The rows of a group lie close to one hidden flat surface of 14 dimensions, which passes through zero. Surfaces can cross.
Known rows, each followed by its group:
[ -9   7 -15   4  -9 -10   8   5  -3  -8   2   0   9  -7  22  14   4  -4
 -27] => D
[ 15 -13 -15  11 -14   0 -18  -1  10  -5   1 -10   5   2 -11  -2  11  -9
  -9] => A
[ -3   0  -3  -6  -6  -9  -2 -15   6 -12  -5  -6  13   3   0   6 -16 -13
 -10] => V
[ -3   4  -7  -6 -16  17   2  -3  11  -7 -10  -7  -7   5   7 -17  -5  -4
  10] => V
[ -3   4  -5   9  -2   2   0   9  -9  -8  -6 -10  -8 -12   0 -11 -11   6
  -9] => X
[ -2  -3  -7  13   2 -14 -12 -16   8  -6  27   0  -4  -1   1  -5  -3   3
   3] => W
[ -9  -5  11  -8  -4  -6   2   2 -10  18  11  -1  -3   6  18   6  -5  -4
   3] => W
[ -7 -17   6  -2   4  -3   5   4 -12   4   1  -6   1  -1  10  14   2 -12
  -1] => A
[  8  15 -10   0 -21  -2  -2   4   8   8   6  14  -4  -1  -8  -4  -7   1
  17] => A
[  8  -7   9   2   4 -12  -2   3  -7  18   6   2   0   6  -5  -4  -6   1
   1] => W
[-15   4  17   0   9 -17  12  11 -19  -3 -10  13   0 -16  -4  -4   6  14
   6] => D
[ 12 -15  -3  -7   8  -9 -13  -6   1  -8   9  -7   9  10 -18  11   7 -14
  14] => D
[ 14  -6   1 -10   9   3   4   8  -2  -2  -2  -2  -5  24   4  -6   5  -3
  -1] => W
[  8 -15   2  -4 -20   9  -3  10  -1  -6  10  -4   4  29   6   5   8  -4
   6] => D
[  5   1  -6 -11 -11   1  13   7  -7 -10  -5  -6  21  -7   6 -13   5   9
  10] => D
[-13  -1  22   5  -3 -12 -20   2 -12 -14   0  -1 -10  -8 -15  -8  -1  19
  -8] => X
[-18   5  -5   7  -6 -15  -1  -2   1  -3  17   7 -11   5  27  11   0  -9
 -15] => D
[  1  -6   1 -10  -2  -3  -5  -5   4  14  -3  -5  -5 -11  -5  -7  13   3
   8] => V
[ -7 -16  18  -5  -7  -8   4 -11   3  -8   9   1  -7  23   6   0 -10  12
  -9] => A
[ -1  -2  -4  10 -12  -6   4  -1  -2  29  14  -1  -3 -21   7  -6  -1  15
   1] => X
[  0  -7   6  20   9  27  14  -5   6 -11   1  10  13   4  -3   6  -4   6
   7] => X
[  8   4  -2 -14  -6  21   7  -3   5  -7  -1 -10   8   1   5  -7   5  22
  -4] => D
[ -4  -8   1   5  -3 -15 -21   1  -1   1   5  -4  -4  10   6   4   9 -18
 -15] => V
[  0  -4  19   1   9  -4  -8  -5  -2 -15   7  11 -10  14  -1  -4  -6  10
  -9] => A
[ -4  -4  -7  12  -6   7  -8   2   1 -16   5   2 -14  -7 -14  25  -8  -5
  -1] => X
[  5   7  -7   3   9  -3   3   3   2  -5   7   9  -7  14  23  -8   0  -6
 -17] => X
[  7  -2  -3  -5   0  20  -5  -3   3   8  -1   5   2  -9   8   9  -7 -16
   7] => A
[ 12   2   2  -7   1   8   0  12  -9   5   4   4   5  13  11  11  -3  -2
 -11] => D
[ -2  -4   8   5   1   0  -7   2  -7 -11   3   4   6   1   4  -6   4   1
   2] => V
[-15   4  -2  -3 -21 -10 -20   4  -5  -6   6   8  -6  -6  17  10  -4 -20
  -6] => X
[  4   9   0  -5 -14 -20  10   7  -3  16   6   9 -16   6  12  -4  -5  17
 -19] => V
[  1   4  -6  -1   6   3   7  -1  12 -11 -18   1  -6  19  -7  -7  -3 -15
   5] => W
[  3  -3   6 -13  -4  23  -6 -11   9  -1  -7  -2  -4 -10   5 -10   3   9
   0] => W
[-11  -6   2  -9   8  12  -1   0  -6 -14  -9 -22   8  -5   9  -8  13   1
   2] => A
[  1  -8   8  -6  -9  -3  16   7   1   1 -24  11   8  -6 -12   7  19  10
  -5] => X
[ -6   9  -2   6  13  -2  -6   6  -5  -2  -8   6  15  -6  -1  16   8 -18
  -8] => W
[  9   2   4 -21   3  10 -16 -11   4   1   4   1   8   8   5   1  -7 -18
  13] => D
[  7 -17   4   3  10  13  12   8 -16 -17 -12  -6   7  -2   8   0 -12  -4
  -9] => A
[ -7 -13  15 -12  11   2 -22 -11   0  -3  -7 -17   5   5  -1   8  10  -9
 -16] => W
[ 15 -15   3  -2 -11  22  -1   6   0 -22 -18  -4  -2   3 -19   7  -7   5
  -5] => X
[  8  -3  -4   8  -1  -9   0   7  -2  -5  10   9 -12  14  -4  -3  -5  -4
  11] => D
[  4   4  -2  -3   0 -11 -16   6  -3 -16   8   7 -13   5  -8 -10  10  -1
  14] => V
[ 7  9 -7  2 -3 -1  4 10 -3  5 -2  1 10  1 -2  3  0  0 -6] => D
[  1 -15   9   9  10   4 -11  -1 -10  -4   8   3  -2  -8   8  -1   4  -1
  -8] => A
[  5  -4  -7  -3  -4  -5   0  -2   8 -10  -5   6  17   8 -10  19  14 -16
   0] => V
[  4 -13   1  -7   1   5   3   6 -15  -4  -2  -3   0  -9  21   1  -2  -8
  -5] => A
[-18   4   2   9  -3  -6  12 -16  14  10   4  -1  -8   2   9 -11  -6  11
  -3] => A
[ -8   4  -4  13  -1   3   9  10  -6  -9  -5 -12  12  -1  -6 -10   3   7
  11] => V
[  1  -3   4  -1 -15  -3  -6   5  -9 -13   0  14  -8 -20  -7  29 -10   4
 -15] => D
[-17  -8  10  10 -13  11  16   2  -8   5   5   8  11  -7  15  21 -17  -1
   4] => W
[ -6   8 -11 -11  -7  -4  -2  -6  11 -15  -5 -10  13  15   5  -1  12 -11
  -1] => A
[  7   0  13  12  14   7  -1  -5   7  17  -8  15  17   7 -13   3   0  -6
   0] => X
[ -6  15  -5 -15   6   4  -5  12  -9 -13   3  -7 -14   2  -1  22  -1  -1
   0] => X
[-10   5  13  15  -4  21   0   1  -1  15  -1   8  20 -11  -6  16  -3   2
   8] => V
[  1 -14   7  -2 -10   9  -4   3  -4   6  23 -13   9  14  -3   7  10  13
  17] => D
[  3 -15   1   7   2   0   0 -12   7   5  -3 -12   8   6  -9 -22 -10 -11
  21] => W
[ -2  13 -13  -1 -27  -4  -9   9  -3 -14  -3  -4   1   1   0 -19 -23 -19
  24] => V
[-13   0   0  -9 -17  -6  -2  -6   8  -8 -12  -7 -12   4 -10  10 -13 -10
  -2] => W
[  8   7   0  -7  -4 -13 -10  17 -10  -4  -6  -3   7   7   0 -17  16   2
  -6] => W
[ 12 -19  -1   2 -13  12   4   0  -4   4   0  -6  -5 -18   1  -2  -7  15
  -7] => X
[  2   1 -13  13  10  -2   4  -8   3  25  12 -13 -10 -17  -5   0 -10   3
   2] => D
[-10   3   1  11  11  -4   4   5 -10 -13   2  -8   4   0   3 -12  -2   8
   2] => V
[ 14   7  -5 -13   8   3  -4  -1   0  -2   2   6 -16  -8  -4  -7  -6   5
   8] => W
[  7 -10   0 -14  -4  -6   2  -5   0  12   4 -10 -10   4  -8  12 -16  -6
   6] => A
[ 10   4  -2  -9   5 -16   7  13  -9   2 -15   6   3   4   1   9  -3 -10
 -19] => A
[  6  11 -11   2  -1   4  -9   3  -3  -1   1   2  -3 -30  -6   9   4   9
 -10] => W
[ -4   6  -8   9  -3 -10 -11  16  -4  15   7 -13 -26   8   0  -8   5  -1
  -3] => V
[-11   6   3  -4  11   7   9  -4   5   8  -3  -3 -13  -2   8  -4   9  11
  -2] => V
[ -9 -13   7  14 -39  -8   2   1   1   5   3   1  13  11   7  -3 -12  -2
  -4] => W
[ 10 -14 -10  -9 -21 -21   2  -1   3  11   3  -3   0   0   6 -17  13   0
   5] => V
[  2  19  -1  -2 -16   4 -13   0  16  12 -11   4 -15   7 -14 -10  -7   2
  -4] => D
[ 0  1 -7 -7 -1 10  5 -6 13 15  3 -8  5  9  5  9 12 -2  2] => X
[ -1 -13  -2   9   8 -14   5 -11   6   1  13   7  -7  19   6  19 -11 -17
  -8] => A
[-10  -3   6 -13   1   0   1   4  -4   1 -28 -19  -1   0  -5  -6   3  -8
  -7] => W
[ -8  -2   5  -8  17  -9   7 -11  -5   0  -3  11   3 -24  12 -11   3  -2
  16] => V
[ -7  -2   6 -25  -2   6  15 -10   1 -13  -5 -16   9  11   6  -2  -7   8
   9] => A
[ -8   2  -9  -6 -11 -16   5  -5   3   4  10  -6   4  -4   1  -6   5   2
  20] => X
[  8  -5  -7   8  23   5  -9 -11   2  -1   7 -22  -5  -2   1  -5  -8   2
 -22] => D
[  1  -8  -3  21  17  -1   9   3  -9 -10   4 -11  -2 -14 -16   0   0  20
  -5] => X
[ -4   2   9   7 -22   4 -14   1   2   3  -1  10   2   3   9  -8  -8  -5
  -3] => X

New rows. What belongs after each?
[ -5  11   0 -12 -12   7 -10 -15  22   2  -9  -1   3   9  -6 -10   7  -5
  10] => D
[ -8   4  -7 -18  10  -2   9 -19  12  10   1 -22  -2  -1  -6  14  -4   0
   3] => V
[  1 -10  -2   2   8 -12   0   1  -6  22   0 -13   7 -10  -6  10   4  -7
  -4] => V
[-18   5  15  11   0   2  -9  -3  -8  -7 -15 -19  18 -11  -6  -9 -17   3
 -11] => V
[  5   4  -6   2 -25   8   0   6   1  -2 -10   2  -1 -23  -6   3  -3  16
 -16] => W
[-12   6   6  10  13 -24  20  -1  -6  11   2   5   8  -4   1   2   0  12
  -8] => A
[ -4  -5  14   6  -8  -4  -1  -3  -3  -2  -6   5   5  -4 -11   6 -14   2
  -4] => W
[ -1   0 -10   0 -16   0   8   3   7 -14  -8  -5  -7   6 -14  13  -5   1
  -5] => W
[ -4  -2  -5   1  -3   2  -1 -16   9 -14   8  -3   2  -9   3  -6  -4   3
   8] => D
[  3  25  -4  -8 -12  11  14   7   4   5 -12  15   6 -10   2  12   2  11
 -11] => D
[  5  -2   3 -15  -4  -8  -1   7  -5  18  -3  -5 -15   9   8  -4  -7  -6
  -4] => W
[  3   4  -2  10   1  -6  -2   0  -7  -1   5   3  -3 -20  -1 -12 -10  11
  -1] => W
[ -3 -11   0   4  11   2  -7  -8  -4  -5   2 -18   3  -9   9 -18   1  -2
  -2] => W
[ -9   1  12 -16   0   0  -8  -9  -5 -22  -4  -6  10   2   4  -6  -7  -1
   4] => V
[16 -6 -7  0  4  1 19  2  2 12 -2 15 10  0 11  6  6 -6 -3] => X
[  3   6 -15   6  13  -3  -1 -16  19 -18   1  12  -7  -9 -18  -2   8  -6
  15] => V
[ 0 -4 12 -7 -1 -7  2 -4  4 12 -8 11 -5 -4 -2 -4  8  8 -6] => X
[ 17  -5   9 -16  14   8  -6 -12  -2 -14   7  14   1  -7  -8   8 -10   2
  13] => V
[ 24  -3  -6 -10  -5 -19   1  14  -8  16  13   3 -26  12  -8  12 -12   4
 -10] => W
[  9 -13   4  10  -7  12   0  -3   0 -11  -9  -2  28  -3   1  -9   0   4
 -13] => A
[ -9  -9   9  13 -14   2   8  -7  10 -12  -1   5   5  12 -12   7  -4  12
  -6] => W
[ 10   6  -1  -2   2   3  -2   2  -3  20 -15 -14   8  -3  -9 -20 -15  -7
   5] => X
[ -4  -7  -3  -4   5   2   2 -10   6 -17   1  -7  -6   5   4  -5   2  -2
   0] => X
[ -1  -6 -15  10   6 -12   6   1  11   0 -12  -2 -18  14   6 -11   5 -19
 -15] => D
[  5  -4 -17  14 -11  -4  21  -6  12   1  -4   1   3  -6   7 -20  -5   4
   0] => V
[-15 -19  10 -11  -6 -10 -12 -14   3  11  13 -15  -5   2  10   6  16   2
  -4] => A
[ -4  -6  17 -17 -10   7  -6  10  -9   3  -5  -3 -13   8   9   9   5   9
 -15] => D
[-13  -2  -5  -6  10   7  -1  -4  -1 -12   3 -19   0 -10   7   7  17   7
  -5] => W
[  6  11   7   3  -4  -1 -14   7  -1  -5  -1   8  -2  23  -3 -21 -11  -7
   6] => D
[ -9  16   8   8  -3  13   2  -4   0  -1   4   9   9  -3   0  14 -26   1
   2] => V
[  5  -3  -4   9  -7  -2 -17 -12  15   2   9  -3  -8   1 -18  -6   3   4
   1] => V
[-1  5 -5  5  7 10 13  1  2  6  3  0 -4 -4  9  0  0  8 -2] => X
[  5   9   4  -9 -11 -12  -5  -7   7  15  -5  17  16   1   7   5   1  -9
 -17] => A
[-2 -4 -2 10 -4  3  9  5 -2  4 -1  4  8 -7  3  8 -1 -2 -1] => D
[ -2   6  -9 -18 -11 -13  -5 -13  16  24   5  -2 -19   2  10   5   1  -8
  -8] => A
[ 18   4  11 -10   4   5  13   2 -11   3  -4  15   4  -7   2  -2 -21  15
  -4] => A
[ 23  -3  -4 -14  13   3  -1   6  -8   4  -8 -18  17   9  -5 -19   1  -7
  10] => D
[ 12  -2 -12  -9  -3   3  -1 -13  14  15  -6  -2  -9 -13 -11   2  -7  -7
   6] => V
[-12  16   2  14  13  -1  12  -4  -1   3   8  -2   7  -6  -6  11 -17  11
   0] => V
[ -9  -1   2  -2  -6 -16   8   6  -7  13   2  -7   9   8  11  11   6  -1
 -16] => V
[  8 -13  -3   8   4   1  20   7  -5 -15  -4  10   5   2   1 -12   0  -3
  20] => D
[ 19  -4 -14  -7 -13 -12   7   3  -1  10   1  -1 -27 -15  -7 -11 -15  11
   1] => X
[ 16  -2   8 -13  20   2  -7  -5  -5  12   2  -2   3   6  -1  -5  -7  -6
   3] => X
[  4  -5   1   7  -7  -7 -11   5  -9  -2  -1  -2  -5 -13   5 -20  -6   3
  -8] => A
[  9  -6 -11 -10   4  17  -1   0   9   5 -12  -4 -11   2   1   8   2 -21
   1] => V
[ 11   7  -1   3   7   7  -5   6  -3  -4  10  -6 -18   9  -1 -12  -8  19
 -11] => X
[  8  10 -13  16   1  -2  16   7   6   1  -9  13   4   0  -3  -9  -5  -7
   5] => D
[ 20  -6 -18   1 -21  -2   1  -2   8   8  11   3 -10   0   1   1 -16  -7
   2] => A
[  4   7   4  -8  -1   6 -12   4  -4  -4   1  14  -3  -7  18  -9  14   6
 -11] => A
[ -7  16  -2   0   4  -2  -3   0   5  -7 -15   8  -8  -7  -4   0   2  -1
 -12] => W
[  2   8  10  -4  15   2  -5   3 -13  -5  -5 -12   5   4   1 -23 -12   5
   2] => X
[-15   5  -7  17 -10  -8   6   0   2   2   5  -1  14  -3  -1  -4  -2  -6
  18] => A
[ 14  -9  -1   4  11   4   2  -6  10  23   3  -2   1   5 -18  15   3  -1
  -1] => W
[  6 -12  -4  10  -5   9 -10  -3   1   2  13  -6   2  -9  -9   1  -3  -1
  16] => A
[ 21  -9  -9  -2   7  -1   5   8 -16   0   1  -5  14 -22 -12  22  -9  -1
  -2] => D
[  1  -8   1   1  -5 -12   2 -12   9   8  23   1 -16  11 -11  13  -7  12
   6] => W
[ -1 -12  10  -2 -14 -15 -10   8 -13  -5 -10  -3  21   2   1   3   4 -12
 -11] => A
[  7 -11   0  -1  16  -1  -8   2 -13  -5  -2  -1 -14  -6   8   2 -21 -21
  -5] => A
[  6  -9  -4  -5  -5   0   9 -14  20  18  -2   4  -1   4  -5   7  14   0
   2] => X
[ -5   0 -11  20  -1  -5   1 -15  13   3  14   1  -7  -4   1 -13 -16  -7
  14] => X
[17  7  9 15 12  1 -4 -2  6 13 14 31  7  7 -3 -6 10 13 -4] => W
[ 13  -5   1  -5  -7  14   2  -1   9   4   2  12 -13   4   4  -5   6   9
   1] => V
[-19   2  18   0   6  -1   3 -10  -1   1  -9  -1  -2 -11  -5   1  -5  12
  -4] => W
[  4  -7   1  10  -2   2   8  -1   3   1 -24  -8   0  -3 -14 -17 -13  -1
  -6] => W
[ -2  -6 -17   3  10  -1  11 -15  11  -2   1 -15   2 -12   3  -3   6   0
  -2] => D
[-11   3  -2 -14 -15 -10 -32  -5   1 -15  -3 -10 -11  -1  14   4   3 -17
 -29] => W
[  9   4   1  -3 -13  -3 -15  -3   1  -2  11  19  -8   1  16 -11  -4  -4
  -6] => A
[ -5   5 -10  10 -11   4   8   4   7  -6  -2   8   5   5   5   7  -1 -11
   0] => W
[  2   9   0 -10  -8   0  -2  -5   4  -8  10   8  -1   2  -7   0  -7   8
  18] => V
[ 11   7  -8   3 -24  -3 -10   4   4   9  21  10   4  -9  -7  -7  11  19
  17] => A
[ -5   5   8  -8   4   4  12   8  -7  -1  -6   5  -1   2  11   5  10  13
 -13] => D
